The rows are grouped in 3 ways, from coarse to fine. Each group lies inside one group of the grouping before and may be the whole of it. The rows also spread widely along 12 directions, which tell nothing about the answers.
Known rows, each followed by its group in each grouping:
[ 22.1  -6.2   3.1  -6.4  12.9  25.9   7.8  39.6  26.4  12.6  -2.7   6.8
  30.3  13.6  17.6  34.4 -13.8  24.6  -6.9 -14.6]	Z_956 zumo Z_626
[-12.3  -8.5   7.6 -14.7   0.0  26.6 -18.7   9.3  15.9   5.0  -4.9  30.2
  58.0  10.7 -10.4  11.1 -11.1 -14.4 -39.1  14.1]	Z_956 naluz Z_271
[ 34.7   6.1  -6.3 -30.6 -10.6 -16.1 -38.0  13.6   4.3  -9.8  14.2   8.5
  21.2   4.3  -0.8 -22.4 -23.9  14.0   7.8  -6.9]	Z_6 Rur Z_947
[ 44.3 -18.1  21.4 -26.3  15.9 -32.1 -17.1  13.0  11.6   3.7  18.8  -8.6
  26.9 -33.1  17.3 -35.2   5.7  -1.1 -29.1  34.9]	Z_956 sot Z_278
[ 23.3  31.5 -15.5  13.6  68.4  19.4  -1.0  -4.4   1.7  -4.4   1.1  15.8
  20.2  -7.9  36.3  22.6 -16.3   8.3  13.0  -9.4]	Z_400 Gena Z_198
[  7.1   2.5  -7.2  -3.9  56.0   5.6  -8.8 -12.7  -3.5  23.4 -21.6  -2.9
  29.7   9.2  -4.9 -40.0   0.3  -1.7  19.2   2.6]	Z_400 lono Z_620
[ -2.1   3.1  13.6   2.4  36.0  19.4  26.0  24.1  21.1  12.7  -9.6   3.3
  24.9  13.5  10.0   1.8  10.7  -0.2   1.4 -18.0]	Z_956 sot Z_965
[ 14.6   2.1  14.6 -14.4 -27.3 -25.2  -4.4  21.9   7.1  11.1  -5.3  10.7
  44.0  -7.1 -30.8 -18.6   6.1 -11.8 -11.1 -22.7]	Z_956 naluz Z_596
[  8.6  -6.9   5.1  13.8  21.6   8.8  24.7  22.2  15.3   6.9  18.0 -25.9
  24.3  -6.4  17.7  20.4  17.2 -15.8 -29.5  17.3]	Z_400 Zenod Z_332
[ 13.8 -31.7 -21.5   5.4 -16.4   5.2 -14.2   0.8   4.4  -0.3 -15.2   5.7
 -11.8  -2.0 -21.7  35.3  -4.9  -5.6  14.0  20.8]	Z_400 Zenod Z_174
[ 33.9  -6.2 -20.3   4.0  24.0   6.0   5.2 -11.3   7.9  -8.2 -12.3  21.9
  15.5  -8.9  24.4  32.0   5.0  10.9  16.0  -7.4]	Z_6 Mefo Z_729
[  5.7   7.8   7.0 -39.3  24.2   5.6  -5.8  12.4  32.5   4.6   0.2  28.3
  54.5 -24.7  29.9 -35.5 -13.0  23.8 -29.8  -0.1]	Z_956 naluz Z_334
[-10.6 -20.2 -23.1 -14.3  20.4 -20.9   2.7  -3.5 -29.7   3.8  -3.3   3.6
  26.9 -27.9 -18.4  45.0  -1.4  14.8  -8.5 -18.8]	Z_400 Zenod Z_528
[  5.7   3.3  39.3  -3.8   2.8 -12.3  11.6  13.2  17.9  -0.9  -2.2  13.8
  22.0 -45.5 -11.0  -9.6  44.6 -27.9  -8.5 -11.8]	Z_6 Rur Z_414
[ 28.7 -30.1  -2.5 -21.6  43.3  -0.4 -12.7 -20.7   2.7 -15.2  11.3   7.7
  12.6 -17.5  47.7  -2.6  11.1   6.5  -8.8  29.6]	Z_6 Mefo Z_875
[ -6.0  14.6 -10.6 -11.5  39.4  34.0   7.1  24.3  10.9  -6.2   3.4   7.5
  14.6  28.3  31.4  15.4 -22.8  31.3  27.0 -32.0]	Z_400 gumo Z_502
[-10.4 -24.4  10.5 -29.8   3.9  -2.0 -31.1  25.5  10.3  -8.1  -1.1  21.1
 -13.2 -37.5  -8.3   5.9 -16.1  15.2   8.4  10.6]	Z_400 Gena Z_478
[ 12.5 -10.6 -23.1 -16.9  -8.0 -18.3 -22.7  20.7   3.0   2.5  17.3 -12.1
  21.3 -12.3  -4.1   1.3 -35.1  15.8 -21.4  21.6]	Z_400 Gena Z_252
[ 11.7   1.2  16.6   3.4  29.5  14.9 -16.2  18.6  18.1 -14.1  20.2 -10.3
 -23.4   6.0  30.1  -3.7 -12.4 -11.9  -2.9  42.7]	Z_956 zumo Z_9
[-23.7 -12.7 -22.5 -21.6  -3.8  12.4 -32.3  -9.7  10.9 -26.0  10.1  22.6
  -3.5  -1.6  12.1   6.0 -34.0   1.8 -14.9  43.9]	Z_956 Memi Z_776
[-47.9  -2.6   2.2 -31.5  30.5  -6.5   5.5  10.6  -7.4  -2.1  25.5 -13.4
  32.2 -16.5  12.5 -26.7  -5.1   5.0 -32.4  -1.6]	Z_400 lono Z_715
[ 26.6 -15.1 -13.8  -9.8  14.1 -24.2   4.1  10.9  17.3  15.3 -10.6 -17.7
 -23.6 -21.4   9.7 -21.7   4.9  20.3  30.1  10.5]	Z_6 Rur Z_505
[ 34.7 -40.0  32.9 -19.5  24.8  24.7  -7.6  42.6  41.4  28.7 -22.3  13.6
  17.2 -19.1  11.7  16.2   4.8  25.6  -4.3  15.8]	Z_956 zumo Z_626
[-23.0 -31.2   4.7 -17.3  26.3   3.7  -2.8  13.3 -10.2   9.6  13.8 -10.6
  39.0   8.6  -1.7   8.3  -6.2  -2.8 -40.4  21.1]	Z_956 sot Z_278
[ 13.2  10.4  21.8 -19.5  26.2  20.2 -17.6  27.4  31.7   9.7  16.0  13.3
  53.7  -8.0  23.9  -6.1 -21.7   6.0 -48.5  21.3]	Z_956 zumo Z_9
[ 14.9 -28.9  18.4 -32.8  30.7   3.5 -35.8   5.0  -6.2  -7.4   9.4  12.0
  11.5  -6.8  12.6  -3.6   2.8   3.9   1.3  11.8]	Z_6 Rur Z_505
[ 13.4  -5.3  13.1 -19.6  22.1 -19.1 -27.0  29.3   6.1  14.9   7.9  -5.9
  30.6 -36.1 -11.3 -21.1 -17.8   5.6 -23.2  17.4]	Z_400 Gena Z_252
[ 37.3  -5.4   0.6 -22.0  22.7 -11.5 -20.2  19.0  22.9  26.1 -32.2  20.8
  16.3 -25.3  -9.5 -16.6 -15.3  31.1  19.6  -3.8]	Z_956 Memi Z_776
[ 37.1  16.7  18.7  -6.3  20.9   4.0  11.0  28.6  21.5 -14.6  -1.9  43.9
  25.9 -40.2  25.3  52.0  10.5  10.9   0.5 -41.8]	Z_956 naluz Z_271
[-12.2   1.2  13.2   4.0  36.5   5.7 -10.8  15.2   5.2  10.4  -0.8  -5.9
  17.3  -5.3  -7.8  -3.3  -6.4 -17.9 -19.3  26.4]	Z_956 Memi Z_776
[ 13.2  10.7 -17.6   3.1  42.4 -22.8  11.8  15.7  -0.7  -1.0  -4.4   0.2
  -8.8 -34.3  17.7  24.2 -13.2  18.5   8.9  -8.8]	Z_956 naluz Z_271
[-17.6  -8.6  15.6  -6.5  32.6   3.6  12.5  43.9   7.7   8.0  10.5 -18.0
  11.1  -4.8  13.7   8.6  -5.2   6.2 -21.3   0.6]	Z_956 naluz Z_334
[ 45.9  11.9  28.4  -4.7  39.8   1.0  15.7  27.6  33.5   9.9  -8.5   9.6
  25.2 -40.5  27.8  -2.2  23.3  11.6  11.6 -18.5]	Z_400 gumo Z_502
[ 55.2  19.6 -37.8 -14.7  -3.0 -23.8 -24.9 -26.4   7.8  -8.6  -0.3  15.5
  32.0  -6.1  11.6 -40.5 -17.1   6.3  13.6   4.4]	Z_400 lono Z_620
[ -6.7  10.7  23.1  17.1  10.3  21.4  -2.4  47.3  21.2  10.3  -6.8   0.1
  -2.6   0.2 -20.3  22.8   2.2 -16.8  12.7  -8.3]	Z_6 Rur Z_947
[ -4.1  -4.7  28.7 -22.8  32.1 -19.2  -2.9  21.6  -1.5  27.8  -9.5   1.4
  48.9 -18.4 -19.4 -36.2   8.0  -0.1 -18.7 -15.6]	Z_956 naluz Z_596
[ -1.6  -0.7  19.6 -14.4  14.7 -15.1  17.5  15.0  13.2   1.9  -3.3   4.5
   8.9 -23.8   7.9 -26.7  19.7  -0.1   4.0 -14.2]	Z_956 naluz Z_596
[ -9.0  45.5  15.1  14.5   1.8   2.9   0.1  19.0   8.4 -16.9  20.4   4.3
  30.2   3.4  -3.8  -7.0  -3.1 -36.5 -17.4 -10.7]	Z_6 Mefo Z_729
[ -5.3   2.3  13.8   3.5  -8.0  -3.8 -30.7  25.0 -17.8   5.7  14.0 -12.8
  40.2  23.2 -46.2   6.9  -8.4 -36.6 -23.3   1.1]	Z_6 Rur Z_947
[ -4.9  17.1  -6.3  -9.5  24.2   3.4 -30.9  26.4   1.3   0.9   3.6  12.9
  18.9  -4.4  -3.7   9.7 -37.5   7.9  -6.8  -3.2]	Z_6 Mefo Z_875

New rows, each followed by its group in each grouping:
[ 20.5  14.6 -27.7  17.1  16.3 -12.0   2.8  29.8   2.3  27.4 -13.9 -21.0
  20.4   3.4 -19.9  21.1 -25.3  10.8  12.7 -10.9]	Z_400 gumo Z_502
[-21.8   7.9 -10.5  16.6  16.1 -21.6  47.5   8.1  -0.7   6.3  -4.5 -16.4
  -4.1 -20.9  -0.8  19.6  15.9  -2.1   0.8 -16.4]	Z_956 zumo Z_9
[ 39.5 -19.0   3.9 -10.7 -14.1 -13.7 -17.9  -9.2  16.5  -2.7   1.7   9.5
  29.8 -16.3   1.6 -13.6   7.2 -16.6 -24.6  35.2]	Z_956 zumo Z_626
[-20.8  11.9 -15.1   3.7  12.9 -24.2  24.6   0.7   8.0 -12.5  -4.3  -6.6
 -35.4 -25.5   6.1 -15.0   5.4   1.5  25.5  -0.6]	Z_956 Memi Z_776
[ -5.7 -22.7 -12.9 -24.5  -2.4 -24.8 -18.5 -26.7 -25.7 -19.0   4.9  14.5
  22.5  -9.6  -9.3  -2.1   6.8  -7.2  -5.3  -1.2]	Z_6 Mefo Z_875
[ -2.3  -9.6 -11.0  -2.1  47.0 -14.4   1.9  30.6 -12.3   9.7   7.6 -13.4
   4.2 -22.9  14.0  39.4 -24.3  19.8 -15.2  -1.0]	Z_956 naluz Z_596
[ 19.7   7.5 -13.8  -1.3  39.4  12.9   7.9   8.1   9.5  18.6  -9.2   2.5
  42.0   7.4  13.3  -0.7  -3.2  13.8   6.9 -16.8]	Z_400 lono Z_620
[ 12.0  14.5  -1.0   0.2  12.8  10.5 -13.7  16.6  14.9  16.3 -22.5  21.1
  15.1   0.0 -17.8   4.3  -7.7   0.5  25.0 -18.4]	Z_6 Rur Z_505
[ 52.0   9.1 -16.7  -8.1   4.4 -32.3  -4.8  -1.4 -16.1 -14.3  -3.2  13.0
   7.1   2.9   5.6   1.8  -3.2  14.1  38.9 -44.4]	Z_956 naluz Z_596
[-12.9   8.7  17.6 -11.8  -8.5 -15.7   1.7  25.1  20.3   7.0   4.0  -5.8
  11.3 -27.4 -16.5 -31.6   8.4 -12.6 -12.0   4.1]	Z_6 Rur Z_414
[-30.8   4.9  -2.5  -5.5  26.1  -3.5   2.3   2.5 -37.9 -26.2  25.1 -18.1
  -1.1  37.4   4.8   3.2  -9.5  -9.0   9.9 -22.1]	Z_956 zumo Z_626
[ 33.2 -11.2 -14.2 -20.1 -23.9 -10.3 -18.5  15.8   7.5 -41.5  38.3  11.6
   1.4   0.2  32.0  31.6 -20.7   6.0 -17.5  11.1]	Z_956 sot Z_965
[ 38.1  -2.9  28.7  -4.4  34.4   5.2 -17.2  25.2  14.4  22.8 -24.3  22.4
  29.5 -28.6 -16.0  12.5  11.7  -1.1   9.2 -13.0]	Z_6 Rur Z_414
[-13.7   2.9   7.1   6.5  10.0  42.7  -2.5  36.0  15.9 -13.2  15.2   5.1
  -0.6  25.9  14.5  44.5 -11.2  -5.7   1.8  -4.0]	Z_6 Rur Z_414
[ 26.6   8.8 -11.4 -23.1  33.7   3.4 -22.6  21.0  10.9  -8.4  -1.0   8.7
 -19.5  12.0  27.4 -10.3 -35.6  39.4  42.7 -11.5]	Z_956 Memi Z_776
[-17.1   4.7   0.2  27.7  -4.9  -5.6  30.5  42.4  -4.4  14.0   0.6 -38.6
   4.2  36.3 -26.5  11.6   3.8 -20.4   2.2 -19.5]	Z_956 naluz Z_334
[  7.8 -38.2   3.4 -16.2  -9.7 -14.9 -11.0  -4.8   1.8   4.6 -23.8   9.3
  -8.9 -18.4 -26.4  -7.2  20.8  -3.7  24.7   7.0]	Z_6 Rur Z_414
[  3.7  29.2 -14.2  -6.7  40.5  -6.8  10.4   0.1  15.6  20.3  -3.6   3.1
  60.1  -4.3   9.5 -33.8 -16.1   3.7 -27.4  -0.8]	Z_956 sot Z_965
[ 63.3  20.8  -3.8  -5.7  21.2 -19.9 -36.1  17.5  13.3   7.9   4.2   2.8
  18.5  -5.7   6.5 -25.4 -33.6   4.6   3.2  19.4]	Z_956 sot Z_278
[  6.4  -0.9 -19.8  15.9  30.8 -15.9  21.3  -3.8  -6.2   8.8   2.6 -24.6
  10.6  11.6   6.9  -3.2   2.4 -10.4  -2.2  13.1]	Z_956 sot Z_278
[  2.6  -4.9 -17.0 -34.1 -18.3 -34.0  -9.7   5.0  -1.3   1.9   7.3  -4.5
  21.6 -20.7 -14.8 -32.8 -13.1  17.6  -6.3  -7.0]	Z_400 Zenod Z_174
[  2.3  19.1  17.8 -28.8   8.7  25.3 -32.4  34.3  10.4  -5.9   9.4  31.3
  50.7  32.9  -6.0  -5.9 -33.5   4.5  -9.3 -27.8]	Z_956 sot Z_965
[-13.3  -1.9   6.3  -8.9  23.4  17.8   0.5 -14.0  10.1  22.1 -22.1  12.1
  50.9   1.8 -20.4 -31.9  12.2 -16.2 -11.9   6.0]	Z_400 Zenod Z_174
[  0.4 -33.2 -14.7 -11.6  16.5   3.3  10.7   6.6   0.6 -13.1  -4.9  19.8
  -9.4 -17.5  25.2  51.9   0.3  23.1   9.6  -6.8]	Z_956 naluz Z_596
[  1.4  14.2  20.2  -4.9  -6.3   9.9   6.2  28.9  17.8 -32.0  27.5  18.2
  19.3  -6.7  25.7  22.5   4.6 -15.8 -21.9 -12.8]	Z_956 naluz Z_334
[ 29.0  -1.3  -0.2  -1.4  -1.3  -8.5  10.7  33.5  10.0   8.4   6.0 -12.9
  28.5  -1.6   1.4  20.0   2.1   8.8  -0.1 -20.0]	Z_400 gumo Z_502
[  4.0  25.7 -37.1  23.0   0.2 -15.4  23.5 -10.7   3.2 -15.5  -0.3  -8.6
 -14.5  19.4   3.8  -4.5  -5.0 -15.9  24.4  -4.1]	Z_956 sot Z_965
[ -2.8  20.2  -0.9  18.1  21.5 -15.6  34.6  35.2  15.2   7.9   8.0 -37.2
 -18.2  -4.8  13.6 -12.7   6.9   0.2  14.6 -12.2]	Z_6 Mefo Z_875
[ 23.4  21.5 -10.6  18.6  41.5  -5.8   3.2  17.2  19.9  37.6  -7.3 -22.9
  40.6 -15.3  -0.5 -23.5  -9.5  -9.2 -20.7  24.0]	Z_400 lono Z_620
[ 11.0  21.2 -21.0   3.4   4.5 -13.3  21.7   7.9   9.7  -2.6  -9.3  -9.6
 -16.4  20.5   5.4 -20.4  -3.4  15.1  47.6 -30.4]	Z_956 Memi Z_776
[ -6.3  34.3 -25.2 -10.2  23.3  16.7  -4.9 -28.0  -3.6 -26.4  17.0  19.5
  44.4  28.1  25.3 -25.2 -18.5  -4.1   2.7 -15.4]	Z_400 Gena Z_252
[-31.4 -13.0  16.6 -11.0  58.0  19.8  14.4  26.9  -0.3 -13.3   3.7  11.2
  -7.0 -17.0  32.5  33.9   2.2  15.0   1.4 -13.9]	Z_956 naluz Z_334
[ 61.2   9.5 -36.9 -18.2   0.9 -38.9  -3.2 -33.4   4.0  -7.1  -0.8  15.5
  40.5 -33.8  21.9 -25.2   4.4  12.3   3.9  -8.8]	Z_400 lono Z_715
[ 35.6  -8.7 -28.7 -33.2  -4.1  -0.6  -8.9 -12.6  10.5 -16.7  -0.8  36.2
  24.0  -4.7  28.2  14.3  -9.5  36.8  18.5 -27.1]	Z_6 Rur Z_414
[ 23.3  -6.3 -12.8 -39.9  24.8  -9.7 -52.3  -6.5   5.0  -9.6  -5.3  25.9
   1.3 -13.3  11.2 -31.7 -39.5  29.2  15.6  21.9]	Z_956 Memi Z_776
[  8.9 -36.8  -0.8 -19.6   4.7 -18.7 -14.4   2.4  -1.7 -19.6 -17.2  23.1
 -34.3 -35.7  -1.1  14.4   5.2  10.0  29.7   5.4]	Z_956 naluz Z_334
[ 34.2 -14.1  15.1  -2.9   2.3  44.6 -26.9  16.8  37.8   7.8 -10.2  32.6
  44.2  -1.9  -0.1  26.7  -2.3 -12.0 -19.9  26.4]	Z_400 Zenod Z_332
[ 20.5 -16.9  -6.1 -40.5  20.3  16.2 -42.3 -29.2  13.5 -11.1 -14.1  60.8
  49.1 -21.8  17.8  -4.8  -8.8  12.4 -11.3  14.5]	Z_6 Mefo Z_875
[  7.3  21.3  10.7   4.6  29.8  20.7   0.8  23.9  22.0   2.7 -15.3  38.4
  23.4 -33.1   1.4  43.0   3.6   1.7   7.7 -25.9]	Z_6 Rur Z_947
[ 16.9  -5.9 -31.8  -9.3   1.4 -25.3 -13.9 -36.4 -14.7 -13.3  -2.0  10.2
  20.3  -5.0   0.1 -10.5  -0.7  -7.9   1.6   9.5]	Z_6 Mefo Z_875
[ 29.3 -20.8  26.1   0.5  28.8  21.1 -24.0  23.8  20.2  18.5 -24.1  22.2
  10.7 -21.8 -12.3  26.1   8.9  -6.0   7.8  14.8]	Z_6 Rur Z_414
[  2.0  27.7 -13.5   9.8  31.8   3.8   3.2  14.6   7.1  21.0  -2.5 -21.0
  24.8  25.4  -4.7 -32.0 -20.4  -1.0  11.9  -6.1]	Z_400 Gena Z_478
[ 15.8  47.2 -15.1  27.2   9.6  -0.9  24.6  17.5  18.8  15.8   1.8 -25.3
  33.1  31.3   2.7 -27.4  -7.7 -12.0   3.6 -16.1]	Z_6 Mefo Z_729
[-13.3  -5.5  22.4 -17.1  30.9  12.4   1.2  51.7  25.1  11.3  22.0 -20.2
  11.0 -18.8  23.8  -8.5  -8.1  10.1 -24.2  13.5]	Z_400 lono Z_715
[ -2.6 -17.7  10.6   1.3  21.7  31.8   3.4  23.2  23.5  28.9 -17.6  -2.8
  19.5  23.7  -6.8   1.4  10.0  -2.6   7.3   3.8]	Z_6 Rur Z_505
[-21.6  -0.9  26.4  -8.4  26.2  25.2 -26.3  32.5   9.9 -10.4  35.8 -12.3
  12.2   2.0  16.6  -7.3 -18.9 -18.4 -36.0  40.9]	Z_400 Gena Z_198
[ 55.8  28.3   5.2  20.4  29.5   2.2  30.1  31.8  18.6  24.9  -0.7 -24.3
  48.9  20.5  16.4  -0.4  12.4   3.3  11.0 -35.8]	Z_400 gumo Z_502
[  3.5  28.6 -12.6  -4.9 -13.4  10.2   7.0   1.0  34.0 -21.2   7.4  33.9
  38.1 -14.2  24.7   2.8  -8.4  -8.0 -26.1  -0.7]	Z_956 naluz Z_334
